There are 8 hidden switches. A switch that is on adds its own fixed numbers to the row, and there is some noise. The rows also spread widely along 8 directions, which tell nothing about the answers.
In the rows, zero is written as 128.
Known rows, each followed by its switches (1 for on, 0 for off):
[ 94 139 114 134 117  95 152 157 116 165 138 114 139 150 121 122  84  99
  98  90  85 140 161] => 1 1 1 0 0 1 0 0
[126 117 150 140 138 109 113  96 122  99 140  90 171 106 130 110 104 137
  98 108  94  83 127] => 0 0 0 0 0 0 1 1
[131 124 114 149 137 140 116 123 123 141 127 113 148 138 131 102 106 131
 101 109 120 145 153] => 0 0 0 0 1 0 0 1
[ 76 140 154 149 117 114 126 155 120 133 143  90 108 137 135  98  97 145
 115 150 138 118 135] => 1 0 0 1 0 1 0 0
[175 101 116 147 198 125 122 109 136  93 115 100 136 133 123 126  92 116
 137 167 114 175 157] => 1 0 0 0 0 1 1 0
[116  92 140 116 135  91  95 159 127 119 127 110 191 132 153  81  92 108
  59 105  50 134 156] => 1 0 1 1 1 0 1 1
[ 94 130 130 143 128 135 131 137 150 125 124 141 152 137 132  81  78 141
  45 122  57 114 155] => 0 0 1 0 1 0 0 1
[ 79 143 131 137 116 101 152 147 133 113 131 122 141 146 128  98  80 118
  55  94  69 112 140] => 1 1 0 0 1 1 0 0
[137 146 116 151 134 155 135 124 129 136 118 130 124 143 116 128  94 133
 117 124 114 137 149] => 0 0 0 0 0 1 1 1
[135 140 121 152 154 163 159 144 162 111 116 144 130 140 113 116  75 143
  85 175  93 159 161] => 0 0 0 0 0 1 0 1
[155 151 129 159 183 138 136  59 103  82 152  96 124 110 108 158  91 132
 113 142 149 132 124] => 1 0 0 0 1 1 1 0
[121 131 107 141 132 148 122 154 128 135 116 130 133 133 141 106 103 119
 117 125 106 153 156] => 0 0 1 1 0 0 0 0
[131 141 115 133 149 140 152 110 138  94 119 136 142 126 119 125  85 125
  78 115  80 122 133] => 1 0 0 0 0 1 0 0
[104 150 109 145 113 140 152 133  95 116 133  98 115 142 133 122 114 142
 137 108 149 132 112] => 1 0 0 0 1 0 1 0
[166 128 111 178 210 184  47  38 131  93  90 127  97 121 136 109 110 135
 145 112 119 111 139] => 1 0 0 1 1 1 1 0
[146 107 131 134 151 195 134 151 154 125 132 112 173 121 142 105  96 135
  63 137 127 133 149] => 1 0 1 0 0 0 1 1
[150 140 112 150 164 204  95 107 180 186 141 135 136 138 125  99  75 119
   4 141  90 122 210] => 1 0 0 0 1 0 0 0
[124 164 123 135 138 128 153 137 144 175 157 129 121 147  95 145  57 120
  68 165  88 149 198] => 1 0 0 0 0 1 0 1
[124 137 108 148 152 157 107 132 133 131 111 149 127 142 137 111  93 115
  78 109  98 148 154] => 1 0 1 1 1 1 0 0
[133 134 119 120 115 125 144 165  94 122 147  89 149 126 137 139 113 112
 135 121 149 155 132] => 1 0 0 1 0 0 1 0
[117 144 122 111 146 147 153 142 157  68  97 168 140 118 128 102  69 138
  71 149  16 113 151] => 1 0 0 1 0 0 0 1

New rows. What belongs after each?
[134 180 121 140 162 156 145  85 136 112 149 130 115 121 103 143  68 133
  57 161  84 113 163] => 1 0 0 0 1 0 1 0
[124 148  95 139 130 164 170 142 119  94 103 149 133 148 130 128  93 123
 113  81 101 135 122] => 1 1 0 0 1 1 1 1
[158 179 138 154 169 176 117  60 117 114 159 107 117  98 108 172  86 126
  94 146 144 101 146] => 1 0 0 1 0 1 1 0
[104 154 112 136 143  57 142 141 115 143 130 115  96 171 103 118  66 119
 126 164  61 170 180] => 1 0 0 0 1 1 1 0
[113 158 121 123 122 107 170 168 108 145 157 118 131 138 112 158  76  99
 118 138 114 167 171] => 1 1 0 1 0 1 0 1
[168 109 118 123 161 125 159 140 147  75 108 135 179 127 123 130  80 116
  81 137  67 166 150] => 0 0 0 0 0 1 1 1
[131 124 103 148 171 200 130 126 170  85 100 142 133 134 146  80  90 134
  56 117  85 115 148] => 1 1 0 0 1 0 0 0
[ 75 140 132 159 120 175 136 199 143 126 110 124  97 164 151  75  95 155
  95 164 135 147 138] => 1 0 1 1 1 1 1 0
[134 157 123 139 145 188 123 117 132 107 128 118 115 114 129 129  98 139
 105 149 120 108 145] => 1 0 0 1 0 0 1 0
[141 109 122 149 174 164  77  96 164 138 126 114 152 130 143  80  94 126
  41 118  86 113 174] => 1 0 0 0 1 0 0 0
[129 186 102 146 135 186 137 124 157 132 113 179 107 133 114 138  69 125
  57 141  66 123 177] => 0 0 0 1 0 1 0 0
[136 124  85 142 139 187 111 146 108 141 109 129 132 138 154 111 125 114
 134  79 155 168 133] => 1 0 1 1 1 0 0 0
[121 120 106 162 119 128  71 132  90 202 126 100 130 146 144 112 129 102
 158  57 155 150 151] => 0 0 1 1 0 1 0 0
[153  97 117 143 198 117 145 128 160  44 114 123 154 129 132  95  75 119
  83 180  61 174 167] => 0 1 0 0 1 0 0 0
[132 151  76 151 142 186 165 114 119  64  87 156 117 127 133 121 115 147
 138  96 121 149 102] => 0 0 0 0 1 0 0 0
[126 160 101 136 140 163 175 138 134 121 118 158 119 146 113 137  75 133
  88 132  96 160 153] => 1 0 0 0 1 1 0 1
[127 158 127 151 159 202 136  86 167  75  98 150 113 118 126 111  85 157
  63 128  75  69 121] => 1 0 0 0 0 1 1 0
[136 185  89 159 124 233 144 130 117 205 156 116 104 143 121 152 100 128
  95 117 197 150 158] => 1 0 1 0 1 0 1 0
[109 139 107 129 115 117 118 167  95 161 121 100 105 156 134 114 108 129
 190 126 118 152 153] => 1 0 0 1 0 0 1 1
[105 134 108 144 122 139  78 124  91 203 132  99 120 137 138 112 117 125
 173  76 143 122 151] => 1 0 1 1 0 0 0 1
[111 138 105 145 130 186 129 190 141 138 114 126 110 161 144  88  95 133
 113 148 121 150 167] => 1 1 0 1 1 0 1 1
[ 94 175 105 152 114 156 162 152 100 163 145 109  92 157 118 132  98 144
 138 149 160 156 142] => 1 0 1 0 1 0 1 0
[112 136 142 154 151  93 135 112  87 152 171  58 117 137 108 143 100 141
 174 155 184 154 142] => 1 0 0 0 0 1 0 1
[169 112  70 145 178 206 157 155 145  91  85 149 118 148 134 108 104 141
 150 154 138 209 147] => 1 0 0 0 1 0 0 1
[119 183 110 150 123 213 156 152 131 129 117 141  84 142 125 137  97 142
 118 144 149 131 136] => 1 0 0 1 0 1 1 0
[131 125  94 155 155 149 137 130 110 124 113 118 122 154 130 117 101 124
 153  93 145 166 141] => 1 1 0 0 1 1 0 1
[114 144  92 136 116 137 149 162 119 147 102 131 113 163 127 120 102 121
 134 106 103 153 144] => 1 0 0 0 0 1 1 0
[ 98 112  91 152 129 155 112 171 141 178  93 141 129 178 147  74  94 119
 106  70  90 150 164] => 1 1 1 0 1 1 0 1
[112 147 119 168 144 157 134 135 142 128 106 125  99 146 123 105  87 147
 121 153 109 135 145] => 0 0 1 0 0 1 1 0
[104 162 116 151 116 137 162 145 111 148 151  98 107 136 118 131 100 144
 136 156 158 151 147] => 0 0 0 0 0 0 0 0
[ 94 176 146 160 144 157 144 103 139 120 156  89  89 123 111 118  76 155
 102 176 117  75 157] => 1 1 0 0 0 0 1 0
[133 122 126 154 137 137 122 142 100 122 144 100 157 131 143 126 108 109
 113  94 160 155 140] => 0 1 0 1 1 1 0 1
[ 47 174 140 159  97 113 135 140 112 171 141 106  92 165 121 101  87 151
 101 118 112  97 134] => 1 0 1 0 1 1 1 0
[158 125 103 152 191 180  93 104 129  95  97 126 102 138 136 109 103 142
 166 163 122 159 153] => 1 0 0 1 1 0 1 1
[130 129  75 115 128 128 185 157  98  81 100 134 133 134 127 136 111 124
 172  97 106 174 111] => 1 0 0 0 0 0 0 0
[149 133  70 135 144 141 131 138 140 139  97 161 136 156 127 109  91 105
  95 102  63 179 176] => 0 0 0 0 1 0 0 0
[ 99 110 109 187 133 187  48 116 147 178  82 105 101 177 163  42 127 137
 119  45 133  81 140] => 1 1 0 0 1 1 1 0
[144 145 100 131 142 128 131 143 114 130 133 137 149 131 129 140  88  99
  81 128  84 169 168] => 0 0 1 1 1 0 1 0
[162 106 117 145 172 142 142 134 123 116 147  98 157 137 131 129  97 112
  91 140 164 196 151] => 1 0 0 0 1 1 0 0
[128 135 115 131 126 132 129 155 125 125 131 118 141 127 134 114  96 116
 104 138 108 151 157] => 0 0 0 1 0 0 0 0
[130 142 118 152 132 173 135 116 141 136 140 116 148 117 128 122  93 130
  83 103 120 106 151] => 0 1 0 0 0 0 0 1
[136 160 131 149 176 146 175 101 150  55 132 147 131 117 107 138  66 141
  47 176  83 148 147] => 0 0 0 0 1 1 0 0
[118 185 104 144 115 164 135 135 149 205 148 139 113 146 104 132  70 134
  78 147  92 128 203] => 0 0 0 0 0 0 0 1
[125 151 108 164 115 148 103 104  86 181 154  77 125 135 136 127 129 125
 136  76 190 127 130] => 0 0 0 0 1 0 1 0
[132 126 100 154 160 163  85 104 134 159 109 119 119 148 135  98 100 128
 109 102 102 127 162] => 1 0 1 0 1 0 1 0
[104 129 121 127 125 127 146 139 127 110 137 113 157 129 138 102  95 115
  60  83  90 114 137] => 1 1 0 0 1 0 0 0
[135 122  93 145 142 193 143 145 125 119 110 129 128 146 137 105 115 142
 132 109 152 162 131] => 1 0 0 0 1 0 0 1
[127 163  97 133 132 140 160 149  75 137 148 109 109 137 119 161 107 126
 179 138 179 198 138] => 1 0 0 1 1 0 0 1
[131 114 126 113 142  71 194 128 108  15 110 133 186 107 123 139  93 126
 117 100  58 143  87] => 0 0 0 0 0 1 0 1
[193 137  96 146 182 174 143  58  93  73 118 128 156 106 119 178 110 116
 140  67 153 151 101] => 1 0 0 0 1 1 1 1
[123 157 102 129 114 130 164 116 104  94 109 138 131 121 118 142 100 139
 147  92  82 114 113] => 0 0 0 0 0 0 1 1
[131 111  75 142 130 149 104 157 106 198 108 114 130 174 142 103 115 113
 162  76 139 182 162] => 1 0 1 0 1 0 1 1
[125 142 120 157 157 135  83  66 150 135 115 147 138 132 122 104  82 124
  39  82  46  92 164] => 0 0 0 0 1 1 0 0
[100 164 140 144 133 153 152 121 126 136 153 102 120 121 113 128  76 155
  94 164 114 101 143] => 1 0 1 0 0 0 1 1
[ 92 128 130 191 129 171 106 107 104 138 114  93  99 145 141  91 132 178
 166  95 206 115  96] => 0 0 0 0 1 1 0 1
[153 124 135 150 166 152  99 132 135 163 154  96 136 134 128 128  86 105
 101 148 144 152 191] => 1 1 0 1 0 1 0 1
[ 95 148 137 160 138 127 142 138 117 183 158  92 105 147 109 129  82 144
 134 164 158 152 163] => 1 0 1 0 0 1 0 1
[161 101  79 123 164  83 147 160 114 124 105 123 138 158 118 135  96  89
 161 131  95 227 170] => 1 0 0 0 0 1 0 0
[100 117 106 130 139 122 141 215 147 108  97 137 109 171 147  66  87 129
 113 183  75 195 170] => 1 0 0 1 1 0 0 0
[160  80 130 142 182 126  84 122 142 154 141  71 163 134 135  91 103 125
 118 152 130 160 181] => 1 0 0 0 0 0 0 1
[132 119 113 154 152 146 155 144 129  93 117 130 150 137 135 116  99 126
  86 124 131 179 132] => 0 0 1 0 1 1 0 0
[137 141 115 170 149 145 103 107 116 174 135 117 133 147 122 129  97 125
 113 108 140 150 161] => 0 0 1 0 1 1 1 1
[115 125 114 130 136  80 160 161 102 143 148 110 149 152 122 132  85  98
 100 123 113 194 156] => 1 0 1 0 1 1 0 0
[118 102  83 147 123 138  85 151 107 193 113 100 138 167 149  85 127 106
 163  41 138 152 156] => 1 1 0 0 1 0 0 1
[ 87 136 153 150 128 110 118 155 130 109 137  97 119 140 137  83  88 153
 109 185 100 129 152] => 0 0 0 1 1 0 1 1
[131 139 119 128 147  99 104 129 112 159 175  95 154 131 127 130  83  77
  71 123 105 149 196] => 1 1 0 1 1 0 0 0
[ 92 135 153 127 135  63 130 137 131 128 158  78 132 137 116  99  76 135
  87 174  60 107 169] => 1 0 0 0 0 0 1 0
[175 102 158 159 190 140  64  50 127 145 171  65 193  85 123 130 102 120
  72 121 137 100 163] => 0 0 1 0 0 0 1 1
[102 155 106 145  96 117 139 160  81 147 137 116 142 142 141 143 107  91
 115  58 132 148 133] => 0 1 1 1 1 1 1 0
